The rows of each matrix lie in a flat space through zero, up to rounding. After each matrix: how many dimensions does the smallest such space have?
(in the rows, 128 means zero)

117	118	125	112	139	143	138	121	138	117	134	139	137	147	108	134	123	145	140	139
118	123	126	121	129	130	129	129	132	124	125	132	133	142	123	131	121	147	135	135
125	126	150	111	138	142	129	110	120	138	126	138	121	146	101	120	136	139	185	137
112	121	111	127	130	130	130	131	132	124	127	128	140	131	136	145	126	139	114	129
139	129	138	130	137	141	129	116	113	139	130	121	125	109	128	136	153	92	134	112
143	130	142	130	141	146	129	112	108	142	131	119	125	102	127	139	160	79	135	106
138	129	129	130	129	129	132	132	132	120	132	126	129	123	126	125	125	116	110	124
121	129	110	131	116	112	132	141	153	111	136	139	127	142	128	113	99	161	108	148
138	132	120	132	113	108	132	153	157	99	133	134	128	143	126	102	87	154	89	145
117	124	138	124	139	142	120	111	99	155	114	119	131	120	134	153	160	112	164	112
134	125	126	127	130	131	132	136	133	114	128	123	138	127	129	133	121	119	99	122
139	132	138	128	121	119	126	139	134	119	123	127	125	136	125	112	111	135	121	132
137	133	121	140	125	125	129	127	128	131	138	125	121	107	137	126	137	105	111	121
147	142	146	131	109	102	123	142	143	120	127	136	107	146	117	80	95	156	140	149
108	123	101	136	128	127	126	128	126	134	129	125	137	117	150	154	137	129	110	123
134	131	120	145	136	139	125	113	102	153	133	112	126	80	154	156	174	66	115	96
123	121	136	126	153	160	125	99	87	160	121	111	137	95	137	174	188	69	151	92
145	147	139	139	92	79	116	161	154	112	119	135	105	156	129	66	69	185	124	159
140	135	185	114	134	135	110	108	89	164	99	121	111	140	110	115	151	124	220	121
139	135	137	129	112	106	124	148	145	112	122	132	121	149	123	96	92	159	121	145
 -> 5

114	184	32	105	112	100	157	125	194	129	145	76	167	63	125	128	110	109	149	159
184	176	80	136	125	163	168	96	151	111	117	67	137	90	95	130	152	156	60	88
32	80	124	98	129	157	67	207	101	155	166	150	70	167	167	100	88	98	149	134
105	136	98	200	75	114	73	57	97	92	125	112	183	79	191	120	107	164	161	139
112	125	129	75	53	164	131	197	223	144	101	127	79	185	138	142	151	96	113	102
100	163	157	114	164	122	132	130	156	131	157	158	138	135	110	101	162	131	127	130
157	168	67	73	131	132	113	113	188	144	106	80	164	98	139	144	105	159	131	147
125	96	207	57	197	130	113	77	128	147	143	169	64	120	68	149	238	98	127	190
194	151	101	97	223	156	188	128	125	136	155	68	127	129	46	166	135	158	90	139
129	111	155	92	144	131	144	147	136	129	123	110	81	160	107	134	131	131	143	145
145	117	166	125	101	157	106	143	155	123	120	125	81	165	125	131	183	155	79	107
76	67	150	112	127	158	80	169	68	110	125	166	87	146	128	122	125	115	138	150
167	137	70	183	79	138	164	64	127	81	81	87	210	87	137	165	110	160	147	123
63	90	167	79	185	135	98	120	129	160	165	146	87	151	132	120	151	121	172	172
125	95	167	191	138	110	139	68	46	107	125	128	137	132	145	131	95	137	182	132
128	130	100	120	142	101	144	149	166	134	131	122	165	120	131	124	123	152	140	149
110	152	88	107	151	162	105	238	135	131	183	125	110	151	95	123	123	129	66	122
109	156	98	164	96	131	159	98	158	131	155	115	160	121	137	152	129	87	153	117
149	60	149	161	113	127	131	127	90	143	79	138	147	172	182	140	66	153	163	103
159	88	134	139	102	130	147	190	139	145	107	150	123	172	132	149	122	117	103	104
 -> 13

83	111	146	138	127	123	117	145	133	150	120	137	127	132	142	116	145	123	102	100
111	200	98	161	137	106	117	111	122	83	94	140	116	139	96	183	141	126	176	163
146	98	133	122	138	138	127	125	127	139	143	130	127	117	139	87	140	154	117	122
138	161	122	124	152	125	107	113	127	98	99	174	132	81	123	139	125	195	169	146
127	137	138	152	92	143	135	143	121	135	147	145	143	142	158	129	106	129	136	109
123	106	138	125	143	127	124	135	129	143	120	139	130	101	136	104	146	153	111	131
117	117	127	107	135	124	123	133	138	133	128	104	132	140	112	139	126	119	106	116
145	111	125	113	143	135	133	168	142	137	124	74	160	102	90	164	122	176	73	164
133	122	127	127	121	129	138	142	123	140	133	122	147	126	131	130	129	133	116	137
150	83	139	98	135	143	133	137	140	146	147	97	131	119	125	108	116	134	91	119
120	94	143	99	147	120	128	124	133	147	115	134	118	99	134	103	138	115	109	125
137	140	130	174	145	139	104	74	122	97	134	186	62	128	158	57	156	145	192	107
127	116	127	132	143	130	132	160	147	131	118	62	131	120	83	170	130	134	72	164
132	139	117	81	142	101	140	102	126	119	99	128	120	112	109	155	117	69	147	152
142	96	139	123	158	136	112	90	131	125	134	158	83	109	148	53	153	143	146	107
116	183	87	139	129	104	139	164	130	108	103	57	170	155	53	240	132	129	103	193
145	141	140	125	106	146	126	122	129	116	138	156	130	117	153	132	83	138	158	107
123	126	154	195	129	153	119	176	133	134	115	145	134	69	143	129	138	221	101	160
102	176	117	169	136	111	106	73	116	91	109	192	72	147	146	103	158	101	206	113
100	163	122	146	109	131	116	164	137	119	125	107	164	152	107	193	107	160	113	118
 -> 8

137	135	117	161	115	164	128	123	122	142	164	147	119	137	128	120	117	136	162	123
135	113	142	116	145	126	115	153	146	136	94	102	83	141	137	122	136	112	102	128
117	142	128	114	144	150	120	138	115	140	141	107	122	138	143	124	125	155	99	134
161	116	114	43	147	113	82	80	108	201	127	120	153	101	110	73	109	133	86	110
115	145	144	147	142	158	132	149	126	127	129	116	93	162	145	128	133	147	130	137
164	126	150	113	158	141	116	141	133	152	117	115	97	147	126	92	138	131	127	116
128	115	120	82	132	116	91	92	132	175	99	123	123	120	125	107	114	114	88	130
123	153	138	80	149	141	92	59	108	200	111	140	135	153	121	77	112	154	112	136
122	146	115	108	126	133	132	108	80	147	174	136	163	117	121	109	108	166	145	116
142	136	140	201	127	152	175	200	147	52	161	122	121	137	140	167	158	133	164	127
164	94	141	127	129	117	99	111	174	161	70	140	78	138	116	103	133	72	132	122
147	102	107	120	116	115	123	140	136	122	140	122	139	94	123	136	125	107	115	116
119	83	122	153	93	97	123	135	163	121	78	139	75	121	126	151	121	60	145	127
137	141	138	101	162	147	120	153	117	137	138	94	121	138	141	113	136	159	91	127
128	137	143	110	145	126	125	121	121	140	116	123	126	141	126	112	131	140	123	128
120	122	124	73	128	92	107	77	109	167	103	136	151	113	112	103	111	124	114	124
117	136	125	109	133	138	114	112	108	158	133	125	121	136	131	111	113	145	120	128
136	112	155	133	147	131	114	154	166	133	72	107	60	159	140	124	145	100	109	135
162	102	99	86	130	127	88	112	145	164	132	115	145	91	123	114	120	109	72	121
123	128	134	110	137	116	130	136	116	127	122	116	127	127	128	124	128	135	121	124
 -> 7

200	121	148	134	162	115	103	140	78	152	151	131	148	151	119	89	104	157	140	153
121	130	125	162	105	161	141	145	139	110	148	150	119	125	139	102	120	114	130	110
148	125	114	125	143	132	108	149	147	132	132	131	137	149	133	98	142	117	120	123
134	162	125	143	95	99	153	131	154	121	121	114	145	115	108	124	97	122	143	141
162	105	143	95	138	124	113	134	127	166	137	124	127	107	120	136	113	137	131	128
115	161	132	99	124	116	111	104	134	84	94	122	170	88	146	166	151	102	162	129
103	141	108	153	113	111	129	150	158	152	119	85	142	123	103	111	108	155	149	126
140	145	149	131	134	104	150	120	131	136	148	107	129	140	132	127	103	143	132	141
78	139	147	154	127	134	158	131	155	108	143	106	145	117	138	153	104	106	144	81
152	110	132	121	166	84	152	136	108	176	113	102	143	141	92	160	106	151	144	126
151	148	132	121	137	94	119	148	143	113	117	133	160	124	141	115	118	109	145	146
131	150	131	114	124	122	85	107	106	102	133	113	138	121	127	115	135	128	112	142
148	119	137	145	127	170	142	129	145	143	160	138	130	148	127	116	123	117	129	96
151	125	149	115	107	88	123	140	117	141	124	121	148	77	84	146	65	114	132	131
119	139	133	108	120	146	103	132	138	92	141	127	127	84	165	125	144	107	133	107
89	102	98	124	136	166	111	127	153	160	115	115	116	146	125	131	170	145	123	106
104	120	142	97	113	151	108	103	104	106	118	135	123	65	144	170	142	123	142	116
157	114	117	122	137	102	155	143	106	151	109	128	117	114	107	145	123	144	142	132
140	130	120	143	131	162	149	132	144	144	145	112	129	132	133	123	142	142	157	93
153	110	123	141	128	129	126	141	81	126	146	142	96	131	107	106	116	132	93	125
 -> 12

143	161	201	152	126	158	88	147	166	132	103	126	88	114	97	142	81	127	188	66
161	149	168	122	66	121	139	180	142	169	132	143	98	136	75	118	121	127	131	146
201	168	113	102	108	104	132	142	122	161	128	159	150	141	158	73	116	112	111	133
152	122	102	137	143	92	147	136	94	124	158	120	141	154	114	131	151	115	76	138
126	66	108	143	156	126	125	152	132	81	109	69	96	131	166	96	121	165	134	143
158	121	104	92	126	130	85	148	111	115	100	99	114	135	115	145	114	111	71	128
88	139	132	147	125	85	76	89	119	136	95	142	104	130	161	158	107	110	137	140
147	180	142	136	152	148	89	116	133	136	112	114	107	178	124	120	90	130	114	82
166	142	122	94	132	111	119	133	133	127	129	137	150	141	120	113	109	116	81	128
132	169	161	124	81	115	136	136	127	188	111	142	106	138	132	111	136	133	140	142
103	132	128	158	109	100	95	112	129	111	103	129	135	113	155	155	134	116	125	136
126	143	159	120	69	99	142	114	137	142	129	80	108	160	144	113	112	138	103	140
88	98	150	141	96	114	104	107	150	106	135	108	103	160	130	135	99	115	169	146
114	136	141	154	131	135	130	178	141	138	113	160	160	147	89	119	198	139	117	155
97	75	158	114	166	115	161	124	120	132	155	144	130	89	96	155	152	116	176	129
142	118	73	131	96	145	158	120	113	111	155	113	135	119	155	118	126	136	113	143
81	121	116	151	121	114	107	90	109	136	134	112	99	198	152	126	132	116	155	152
127	127	112	115	165	111	110	130	116	133	116	138	115	139	116	136	116	134	83	139
188	131	111	76	134	71	137	114	81	140	125	103	169	117	176	113	155	83	80	119
66	146	133	138	143	128	140	82	128	142	136	140	146	155	129	143	152	139	119	136
 -> 13

94	99	103	134	134	141	104	97	142	107	173	135	107	135	143	138	110	151	93	124
99	119	131	125	143	128	159	135	113	137	142	158	112	126	103	114	92	148	88	128
103	131	108	136	138	130	111	115	134	110	153	120	96	128	145	162	143	145	140	123
134	125	136	123	127	126	144	135	121	140	120	133	129	121	114	114	118	130	121	134
134	143	138	127	130	122	141	144	119	135	112	131	134	128	120	127	132	120	138	126
141	128	130	126	122	128	125	127	131	130	121	119	132	124	130	126	136	124	139	132
104	159	111	144	141	125	98	126	135	98	140	117	115	146	159	182	164	122	162	106
97	135	115	135	144	127	126	125	125	116	149	133	100	130	133	154	131	144	128	120
142	113	134	121	119	131	135	125	128	139	123	129	136	121	118	104	115	128	114	138
107	137	110	140	135	130	98	116	139	102	148	121	118	142	154	163	146	129	140	113
173	142	153	120	112	121	140	149	123	148	84	119	166	125	118	104	138	99	150	134
135	158	120	133	131	119	117	133	129	121	119	96	99	117	146	171	180	129	193	128
107	112	96	129	134	132	115	100	136	118	166	99	52	99	142	165	154	173	157	144
135	126	128	121	128	124	146	130	121	142	125	117	99	105	116	127	136	145	145	143
143	103	145	114	120	130	159	133	118	154	118	146	142	116	97	78	89	132	89	144
138	114	162	114	127	126	182	154	104	163	104	171	165	127	78	62	68	121	67	136
110	92	143	118	132	136	164	131	115	146	138	180	154	136	89	68	51	136	36	131
151	148	145	130	120	124	122	144	128	129	99	129	173	145	132	121	136	94	138	117
93	88	140	121	138	139	162	128	114	140	150	193	157	145	89	67	36	138	15	124
124	128	123	134	126	132	106	120	138	113	134	128	144	143	144	136	131	117	124	118
 -> 4

123	130	121	128	140	128	122	121	131	134	116	119	120	135	123	143	122	130	145	123
130	126	133	129	124	129	134	136	128	122	139	136	127	127	128	123	128	125	119	129
121	133	116	125	140	127	112	107	128	143	99	106	129	132	126	143	126	136	152	126
128	129	125	122	116	125	115	110	121	137	111	115	152	115	137	115	141	136	124	136
140	124	140	116	71	122	117	109	107	129	125	127	199	83	158	63	171	139	75	157
128	129	127	125	122	127	122	120	125	132	121	122	140	122	132	121	134	132	125	132
122	134	112	115	117	122	92	78	117	156	73	87	172	109	142	119	149	150	142	140
121	136	107	110	109	120	78	59	111	167	53	72	193	98	149	110	160	158	142	147
131	128	128	121	107	125	117	111	119	134	115	119	161	109	141	105	147	136	114	140
134	122	143	137	129	132	156	167	134	104	173	162	102	138	121	127	117	111	109	122
116	139	99	111	125	121	73	53	115	173	40	62	181	108	143	129	151	160	163	141
119	136	106	115	127	122	87	72	119	162	62	78	166	114	138	130	144	152	156	137
120	127	129	152	199	140	172	193	161	102	181	166	11	194	83	207	62	96	173	86
135	127	132	115	83	122	109	98	109	138	108	114	194	89	155	78	166	143	93	153
123	128	126	137	158	132	142	149	141	121	143	138	83	155	110	162	102	117	150	111
143	123	143	115	63	121	119	110	105	127	129	130	207	78	162	54	176	139	66	160
122	128	126	141	171	134	149	160	147	117	151	144	62	166	102	176	90	112	159	103
130	125	136	136	139	132	150	158	136	111	160	152	96	143	117	139	112	114	125	118
145	119	152	124	75	125	142	142	114	109	163	156	173	93	150	66	159	125	62	150
123	129	126	136	157	132	140	147	140	122	141	137	86	153	111	160	103	118	150	112
 -> 2
